The rows of a group lie close to one hidden flat surface of 8 dimensions, which passes through zero. Surfaces can cross.
In the rows, 100 means zero.
Some rows, each with its group after it:
101; 96; 99; 100; 92; 93; 96; 94; 101; 92; 110; 105; 96; 99; 102; 105; 100; 90; 99; 106	(3)
113; 93; 75; 112; 97; 96; 100; 132; 98; 132; 112; 76; 107; 79; 125; 43; 120; 93; 117; 81	(1)
105; 98; 113; 96; 106; 103; 110; 108; 86; 113; 108; 98; 100; 91; 92; 86; 103; 112; 101; 84	(4)
106; 93; 115; 95; 87; 101; 133; 105; 46; 95; 162; 135; 71; 83; 76; 80; 141; 118; 116; 71	(4)
114; 90; 120; 72; 115; 72; 90; 98; 125; 94; 107; 64; 118; 104; 95; 101; 74; 78; 104; 154	(4)
103; 70; 114; 153; 65; 125; 113; 124; 74; 65; 97; 112; 96; 82; 91; 128; 100; 62; 118; 72	(6)
122; 104; 83; 127; 94; 123; 117; 97; 92; 84; 112; 53; 76; 107; 126; 70; 80; 138; 100; 91	(0)
118; 83; 78; 119; 89; 112; 99; 121; 67; 112; 113; 97; 94; 119; 121; 96; 112; 90; 97; 90	(3)
117; 85; 90; 115; 96; 112; 109; 129; 65; 131; 125; 104; 106; 97; 117; 78; 124; 115; 98; 67	(0)
89; 93; 115; 103; 84; 83; 127; 73; 65; 81; 122; 85; 76; 86; 64; 32; 101; 112; 53; 40	(0)
121; 80; 84; 104; 106; 103; 104; 111; 77; 115; 96; 78; 71; 113; 109; 126; 79; 112; 92; 94	(6)
89; 70; 103; 87; 90; 89; 90; 114; 103; 114; 119; 121; 138; 86; 94; 92; 114; 63; 109; 112	(4)
70; 126; 108; 52; 137; 116; 106; 50; 98; 90; 61; 102; 77; 126; 33; 104; 81; 76; 120; 148	(2)
108; 96; 109; 87; 92; 66; 87; 88; 99; 81; 111; 111; 74; 103; 93; 149; 88; 85; 76; 109	(3)
115; 100; 120; 117; 87; 130; 133; 105; 46; 83; 141; 114; 60; 82; 81; 95; 115; 124; 119; 59	(4)
97; 129; 125; 75; 112; 81; 92; 79; 119; 90; 97; 88; 112; 98; 82; 73; 95; 91; 91; 119	(5)
85; 96; 117; 115; 77; 101; 92; 82; 148; 71; 120; 95; 120; 57; 114; 100; 72; 115; 98; 98	(0)
96; 90; 109; 98; 94; 76; 95; 113; 115; 82; 105; 116; 112; 93; 92; 112; 120; 56; 135; 136	(6)
104; 115; 112; 122; 113; 128; 116; 116; 100; 90; 65; 93; 111; 119; 100; 112; 99; 110; 121; 106	(2)
117; 138; 70; 107; 114; 145; 90; 84; 63; 133; 72; 54; 53; 112; 100; 63; 77; 105; 75; 57	(2)
114; 115; 146; 107; 106; 106; 103; 120; 98; 107; 100; 97; 128; 70; 91; 87; 105; 101; 104; 78	(0)
98; 123; 133; 111; 104; 116; 92; 101; 132; 82; 71; 95; 116; 70; 88; 121; 84; 83; 125; 106	(4)
85; 40; 97; 114; 114; 85; 142; 126; 84; 116; 69; 67; 97; 90; 71; 69; 94; 114; 105; 63	(6)
79; 116; 71; 87; 85; 67; 79; 68; 107; 86; 90; 150; 54; 109; 90; 146; 120; 83; 80; 95	(4)
96; 91; 72; 95; 88; 92; 91; 89; 91; 100; 109; 125; 65; 108; 99; 130; 107; 83; 104; 109	(6)
118; 84; 49; 131; 83; 137; 101; 122; 73; 113; 120; 82; 78; 105; 134; 78; 110; 90; 132; 99	(1)
97; 103; 102; 111; 104; 119; 110; 107; 102; 106; 88; 102; 106; 91; 98; 88; 106; 113; 113; 82	(5)
119; 130; 116; 139; 107; 150; 107; 115; 113; 84; 67; 65; 115; 102; 121; 98; 79; 113; 126; 102	(1)
126; 77; 105; 81; 116; 86; 102; 113; 68; 145; 121; 65; 114; 112; 115; 72; 84; 130; 50; 80	(6)
124; 113; 93; 137; 73; 142; 83; 107; 103; 88; 122; 103; 76; 72; 133; 137; 88; 104; 119; 81	(2)
92; 102; 104; 98; 113; 81; 88; 94; 101; 90; 37; 81; 96; 124; 72; 109; 85; 47; 81; 105	(2)
100; 111; 78; 88; 111; 95; 100; 81; 105; 95; 92; 91; 60; 117; 98; 121; 87; 113; 107; 116	(6)
132; 119; 101; 121; 117; 149; 115; 125; 90; 122; 100; 86; 104; 117; 141; 123; 95; 168; 114; 93	(0)
75; 100; 113; 77; 97; 41; 111; 72; 102; 74; 101; 100; 101; 116; 65; 51; 111; 83; 59; 99	(5)
104; 102; 110; 103; 103; 99; 104; 104; 110; 91; 92; 89; 106; 96; 98; 100; 94; 97; 110; 110	(6)
116; 99; 98; 105; 93; 85; 104; 95; 79; 88; 112; 94; 57; 103; 100; 124; 90; 112; 79; 83	(1)
128; 91; 124; 109; 85; 104; 108; 99; 71; 91; 148; 91; 78; 80; 110; 118; 84; 133; 79; 68	(0)
73; 107; 126; 109; 97; 108; 121; 80; 118; 54; 75; 108; 107; 103; 70; 110; 93; 106; 110; 110	(2)
124; 98; 105; 101; 103; 79; 101; 107; 85; 96; 105; 68; 100; 125; 113; 87; 93; 105; 75; 107	(3)
77; 161; 92; 94; 108; 81; 76; 81; 146; 93; 41; 138; 75; 97; 93; 136; 115; 103; 94; 85	(4)
72; 80; 73; 135; 75; 145; 102; 95; 81; 87; 73; 114; 87; 98; 87; 108; 95; 58; 114; 74	(3)
103; 104; 130; 78; 116; 81; 109; 89; 110; 95; 102; 65; 110; 92; 79; 75; 77; 110; 91; 111	(4)
131; 87; 86; 80; 110; 94; 94; 110; 73; 116; 123; 106; 76; 138; 118; 161; 97; 109; 100; 135	(1)
109; 98; 99; 120; 91; 111; 85; 134; 110; 111; 86; 111; 125; 84; 121; 120; 112; 75; 119; 94	(2)
141; 132; 115; 98; 106; 96; 112; 104; 92; 99; 150; 100; 81; 103; 134; 115; 110; 175; 99; 99	(3)
104; 110; 77; 98; 120; 153; 95; 116; 69; 135; 75; 112; 91; 125; 97; 120; 112; 77; 135; 112	(2)
124; 87; 134; 104; 102; 80; 90; 120; 83; 104; 84; 80; 137; 124; 104; 111; 87; 81; 52; 95	(1)
66; 111; 101; 108; 79; 142; 84; 94; 96; 118; 108; 162; 114; 56; 84; 98; 125; 73; 113; 56	(5)
80; 68; 83; 83; 92; 92; 98; 70; 95; 102; 123; 114; 63; 83; 82; 128; 81; 106; 88; 87	(5)
104; 68; 81; 105; 71; 74; 86; 92; 71; 77; 116; 103; 68; 124; 95; 130; 92; 56; 68; 99	(3)
100; 88; 78; 105; 84; 101; 118; 83; 77; 82; 140; 80; 83; 120; 107; 47; 101; 116; 91; 109	(3)
104; 82; 133; 117; 94; 57; 110; 121; 137; 65; 96; 94; 141; 95; 112; 109; 101; 108; 98; 114	(2)
80; 90; 82; 69; 105; 104; 109; 69; 88; 98; 123; 120; 92; 136; 87; 107; 101; 118; 92; 132	(1)
77; 113; 104; 76; 95; 78; 112; 52; 82; 80; 111; 104; 64; 103; 57; 61; 101; 107; 65; 75	(5)
115; 116; 75; 115; 114; 114; 101; 109; 110; 93; 69; 56; 88; 128; 118; 88; 89; 98; 127; 135	(0)
96; 106; 109; 106; 92; 102; 92; 95; 114; 81; 97; 103; 103; 94; 96; 113; 94; 84; 107; 108	(3)
112; 85; 92; 100; 96; 88; 93; 125; 91; 121; 117; 106; 133; 118; 128; 89; 121; 97; 90; 110	(5)
91; 29; 49; 111; 94; 80; 117; 143; 63; 138; 95; 130; 72; 99; 94; 123; 140; 81; 125; 74	(5)
135; 119; 105; 123; 100; 154; 90; 115; 101; 109; 117; 77; 136; 118; 161; 110; 80; 144; 96; 113	(5)
94; 127; 115; 100; 117; 101; 100; 117; 139; 115; 82; 95; 124; 61; 103; 74; 112; 108; 138; 94	(1)
88; 96; 122; 64; 114; 53; 99; 93; 113; 110; 102; 104; 116; 93; 77; 81; 106; 105; 70; 99	(1)
98; 92; 84; 109; 92; 108; 100; 100; 99; 104; 113; 104; 101; 102; 117; 99; 100; 115; 99; 98	(0)
116; 69; 109; 108; 95; 99; 104; 143; 75; 132; 124; 107; 141; 93; 115; 82; 124; 87; 97; 83	(6)

New rows, each followed by its group:
118; 104; 135; 100; 113; 101; 101; 115; 81; 108; 84; 108; 123; 122; 103; 138; 96; 118; 68; 88	(1)
116; 123; 130; 128; 77; 103; 97; 113; 91; 90; 123; 147; 101; 81; 122; 139; 122; 130; 76; 49	(3)
80; 67; 79; 99; 76; 126; 120; 94; 67; 99; 159; 170; 89; 96; 98; 122; 134; 121; 123; 92	(2)
99; 94; 106; 123; 103; 112; 117; 92; 126; 66; 68; 67; 84; 96; 101; 129; 57; 128; 110; 104	(5)
118; 115; 138; 92; 111; 101; 132; 97; 78; 89; 128; 80; 86; 87; 77; 74; 96; 130; 112; 92	(4)
114; 125; 112; 136; 75; 142; 90; 101; 94; 67; 104; 113; 97; 98; 117; 129; 95; 88; 113; 93	(6)
130; 132; 94; 97; 119; 100; 95; 110; 111; 101; 87; 78; 84; 124; 126; 123; 96; 119; 120; 134	(4)
92; 110; 114; 131; 80; 127; 85; 104; 126; 67; 81; 121; 105; 75; 101; 149; 89; 66; 129; 105	(2)
72; 118; 116; 92; 107; 94; 115; 90; 121; 107; 93; 133; 106; 65; 76; 81; 121; 132; 100; 62	(1)
119; 88; 122; 109; 85; 96; 92; 106; 84; 83; 120; 95; 109; 100; 102; 113; 89; 77; 84; 103	(6)
108; 87; 57; 148; 75; 143; 99; 117; 113; 100; 115; 85; 101; 90; 153; 91; 94; 118; 125; 96	(0)
88; 97; 112; 88; 100; 89; 105; 91; 113; 95; 114; 112; 113; 87; 91; 91; 108; 110; 99; 106	(2)
100; 98; 138; 96; 87; 101; 114; 102; 88; 72; 141; 126; 98; 69; 69; 102; 117; 79; 135; 107	(4)
123; 95; 132; 99; 92; 90; 101; 95; 90; 83; 140; 94; 85; 79; 96; 130; 79; 115; 82; 88	(0)
110; 117; 118; 110; 104; 113; 111; 100; 101; 88; 90; 75; 99; 97; 99; 87; 89; 116; 102; 91	(0)
106; 117; 115; 108; 103; 110; 97; 102; 119; 87; 86; 82; 109; 90; 105; 101; 86; 99; 115; 112	(0)
129; 115; 159; 102; 115; 79; 91; 117; 102; 92; 69; 86; 119; 105; 96; 150; 76; 103; 66; 93	(1)
127; 126; 141; 114; 97; 107; 91; 95; 86; 53; 80; 88; 56; 95; 71; 166; 70; 51; 115; 109	(0)
94; 91; 97; 69; 115; 78; 76; 90; 117; 132; 88; 93; 110; 91; 94; 118; 77; 95; 72; 102	(6)
103; 100; 97; 126; 92; 129; 100; 106; 92; 92; 82; 96; 94; 103; 105; 118; 91; 90; 107; 90	(3)
82; 116; 107; 101; 98; 91; 87; 82; 117; 100; 68; 87; 107; 81; 81; 68; 89; 78; 75; 73	(2)
135; 114; 101; 104; 106; 72; 98; 136; 80; 100; 98; 83; 121; 147; 119; 72; 135; 77; 97; 128	(5)
108; 112; 96; 114; 94; 117; 96; 92; 96; 87; 101; 90; 75; 97; 105; 112; 87; 101; 100; 91	(2)
109; 85; 97; 109; 85; 83; 91; 118; 103; 107; 122; 107; 111; 88; 123; 106; 110; 98; 94; 92	(2)
88; 105; 136; 91; 100; 93; 112; 87; 104; 84; 111; 110; 106; 69; 64; 82; 103; 95; 105; 86	(4)
89; 94; 98; 84; 103; 99; 95; 85; 106; 107; 111; 110; 81; 78; 83; 115; 87; 100; 105; 98	(5)
114; 112; 104; 90; 104; 81; 83; 100; 118; 113; 110; 76; 101; 83; 112; 82; 85; 100; 88; 101	(2)
111; 121; 97; 86; 104; 124; 92; 93; 81; 122; 125; 107; 93; 97; 108; 93; 107; 112; 98; 94	(5)
116; 112; 98; 108; 100; 141; 94; 115; 106; 114; 122; 112; 103; 81; 125; 120; 104; 111; 143; 112	(2)
101; 98; 114; 119; 88; 106; 107; 113; 112; 86; 106; 106; 117; 88; 113; 105; 107; 112; 109; 92	(2)
81; 107; 121; 70; 109; 72; 90; 84; 132; 93; 92; 117; 118; 88; 77; 111; 96; 89; 101; 123	(1)
115; 69; 73; 121; 91; 110; 92; 130; 62; 122; 83; 95; 95; 125; 115; 114; 102; 64; 88; 87	(3)
72; 106; 97; 98; 91; 89; 115; 61; 107; 75; 104; 104; 71; 84; 73; 75; 95; 118; 84; 75	(1)
121; 108; 134; 142; 81; 135; 93; 122; 107; 81; 110; 96; 111; 52; 113; 124; 85; 79; 124; 76	(0)
95; 95; 97; 98; 92; 91; 93; 91; 116; 88; 108; 94; 98; 93; 101; 106; 89; 94; 99; 110	(0)
97; 81; 81; 97; 97; 93; 69; 113; 117; 122; 83; 112; 117; 98; 116; 133; 96; 60; 97; 113	(4)
108; 58; 87; 135; 68; 77; 81; 145; 91; 97; 83; 126; 114; 104; 126; 151; 120; 46; 90; 86	(2)
97; 76; 101; 91; 91; 67; 108; 99; 101; 94; 129; 107; 103; 100; 104; 95; 108; 115; 84; 101	(2)
63; 59; 86; 114; 98; 67; 137; 95; 103; 77; 60; 97; 69; 92; 60; 88; 102; 103; 99; 66	(5)
99; 105; 90; 91; 109; 94; 92; 93; 91; 110; 85; 87; 90; 108; 91; 92; 94; 82; 86; 98	(2)
91; 82; 119; 83; 105; 63; 114; 80; 101; 83; 101; 74; 100; 102; 73; 72; 82; 105; 68; 96	(6)
105; 77; 96; 87; 117; 86; 97; 127; 86; 113; 65; 108; 116; 143; 91; 137; 113; 60; 116; 141	(2)
88; 107; 120; 94; 100; 103; 85; 99; 117; 116; 94; 107; 142; 78; 97; 85; 95; 94; 79; 85	(6)
94; 98; 95; 98; 98; 94; 99; 99; 103; 104; 105; 106; 96; 88; 96; 89; 107; 100; 103; 93	(1)
81; 115; 115; 109; 98; 112; 99; 76; 122; 69; 66; 100; 87; 86; 76; 123; 75; 85; 106; 97	(3)
105; 107; 109; 104; 105; 118; 106; 93; 115; 97; 99; 76; 113; 99; 117; 93; 75; 141; 91; 103	(5)
110; 107; 91; 123; 88; 108; 113; 103; 67; 89; 99; 101; 84; 127; 105; 81; 118; 106; 87; 81	(5)
118; 109; 125; 123; 92; 95; 101; 95; 126; 45; 92; 83; 87; 99; 110; 146; 68; 105; 111; 126	(2)
113; 115; 112; 102; 108; 117; 87; 94; 107; 106; 90; 84; 105; 98; 112; 116; 74; 107; 85; 97	(6)
97; 110; 108; 92; 121; 105; 106; 114; 114; 123; 82; 97; 111; 80; 89; 82; 109; 105; 125; 97	(5)
70; 121; 87; 90; 105; 73; 84; 73; 144; 95; 56; 106; 106; 107; 96; 93; 95; 101; 72; 99	(4)
107; 94; 115; 106; 89; 93; 109; 90; 98; 86; 129; 82; 97; 81; 101; 85; 84; 124; 80; 80	(0)
80; 93; 77; 87; 89; 127; 96; 88; 79; 126; 139; 145; 90; 81; 94; 88; 122; 103; 111; 78	(2)
75; 115; 111; 122; 94; 139; 121; 73; 93; 56; 64; 107; 82; 111; 70; 112; 86; 106; 107; 90	(2)
113; 79; 134; 122; 81; 109; 78; 138; 105; 99; 99; 112; 147; 71; 105; 135; 101; 38; 118; 101	(6)
101; 75; 84; 103; 85; 63; 99; 84; 74; 67; 84; 92; 56; 135; 83; 133; 82; 70; 60; 97	(2)
74; 108; 117; 62; 136; 91; 104; 117; 109; 155; 80; 145; 162; 104; 87; 82; 140; 125; 93; 92	(0)
129; 113; 127; 122; 113; 142; 107; 126; 102; 98; 89; 61; 114; 89; 113; 107; 75; 106; 134; 111	(4)
92; 97; 106; 102; 85; 118; 96; 93; 112; 82; 126; 137; 99; 78; 100; 137; 103; 93; 131; 115	(2)
94; 83; 89; 81; 132; 90; 102; 113; 102; 140; 61; 64; 123; 115; 87; 63; 92; 81; 99; 117	(3)
79; 55; 76; 111; 68; 68; 93; 109; 72; 114; 107; 134; 105; 100; 100; 82; 129; 73; 52; 49	(2)
104; 94; 85; 66; 105; 90; 77; 108; 81; 145; 138; 133; 101; 91; 101; 103; 128; 77; 101; 103	(5)
98; 96; 101; 101; 111; 107; 101; 109; 102; 123; 83; 90; 115; 94; 104; 93; 94; 109; 99; 85	(6)
83; 95; 60; 89; 104; 116; 122; 71; 90; 101; 124; 79; 78; 119; 101; 38; 102; 131; 112; 119	(1)
106; 80; 73; 121; 101; 121; 112; 97; 78; 99; 80; 83; 48; 110; 97; 135; 74; 117; 99; 76	(6)
102; 99; 115; 96; 119; 86; 105; 95; 131; 76; 61; 62; 82; 94; 79; 127; 63; 90; 118; 126	(6)
89; 92; 114; 106; 106; 89; 111; 108; 105; 82; 63; 101; 118; 119; 84; 105; 102; 86; 97; 109	(2)
86; 120; 115; 94; 79; 70; 75; 58; 141; 64; 113; 92; 85; 54; 88; 97; 69; 80; 75; 89	(2)
108; 99; 114; 99; 97; 83; 101; 89; 100; 80; 110; 76; 86; 92; 90; 90; 81; 93; 88; 103	(0)
100; 99; 95; 121; 116; 156; 128; 133; 73; 121; 78; 114; 123; 126; 107; 99; 126; 128; 139; 96	(2)
112; 106; 117; 111; 95; 99; 109; 93; 111; 80; 117; 68; 95; 83; 108; 84; 76; 120; 93; 95	(0)
134; 106; 99; 118; 85; 102; 89; 110; 88; 74; 109; 87; 97; 137; 133; 129; 93; 88; 93; 129	(5)
82; 81; 95; 103; 118; 113; 78; 123; 117; 128; 22; 93; 131; 96; 78; 120; 86; 30; 117; 107	(3)
96; 101; 99; 87; 110; 92; 87; 107; 123; 114; 89; 103; 114; 92; 99; 108; 103; 87; 114; 117	(6)
87; 96; 114; 101; 95; 85; 115; 87; 103; 74; 101; 98; 100; 96; 78; 75; 102; 100; 92; 92	(6)
101; 108; 96; 83; 138; 118; 112; 129; 106; 163; 89; 105; 131; 93; 111; 78; 123; 140; 126; 93	(3)
107; 126; 128; 99; 118; 116; 98; 117; 101; 106; 69; 107; 118; 96; 89; 125; 107; 86; 120; 100	(0)
96; 94; 106; 90; 102; 86; 97; 109; 98; 117; 107; 127; 106; 89; 96; 110; 120; 102; 98; 85	(1)
100; 71; 81; 119; 86; 101; 111; 114; 75; 108; 115; 104; 114; 120; 123; 87; 112; 123; 77; 82	(5)
85; 110; 82; 98; 100; 86; 101; 99; 129; 113; 110; 103; 86; 54; 97; 62; 119; 102; 135; 86	(1)
82; 117; 122; 88; 87; 55; 99; 71; 101; 66; 101; 105; 120; 121; 75; 44; 118; 78; 53; 100	(5)
90; 118; 132; 62; 123; 72; 100; 83; 134; 96; 89; 102; 116; 97; 80; 108; 91; 114; 99; 127	(1)
95; 103; 85; 70; 93; 109; 90; 69; 68; 123; 150; 127; 68; 91; 94; 101; 102; 116; 77; 81	(5)
101; 118; 142; 127; 98; 128; 112; 112; 90; 93; 87; 99; 119; 70; 82; 78; 106; 101; 104; 54	(0)
100; 110; 120; 111; 109; 124; 113; 116; 99; 117; 89; 100; 122; 76; 96; 74; 109; 118; 112; 68	(4)
69; 117; 116; 87; 101; 102; 98; 85; 109; 107; 99; 124; 120; 70; 70; 60; 118; 92; 96; 73	(5)
90; 106; 84; 92; 96; 108; 87; 82; 130; 80; 102; 101; 82; 89; 96; 113; 90; 72; 143; 148	(1)
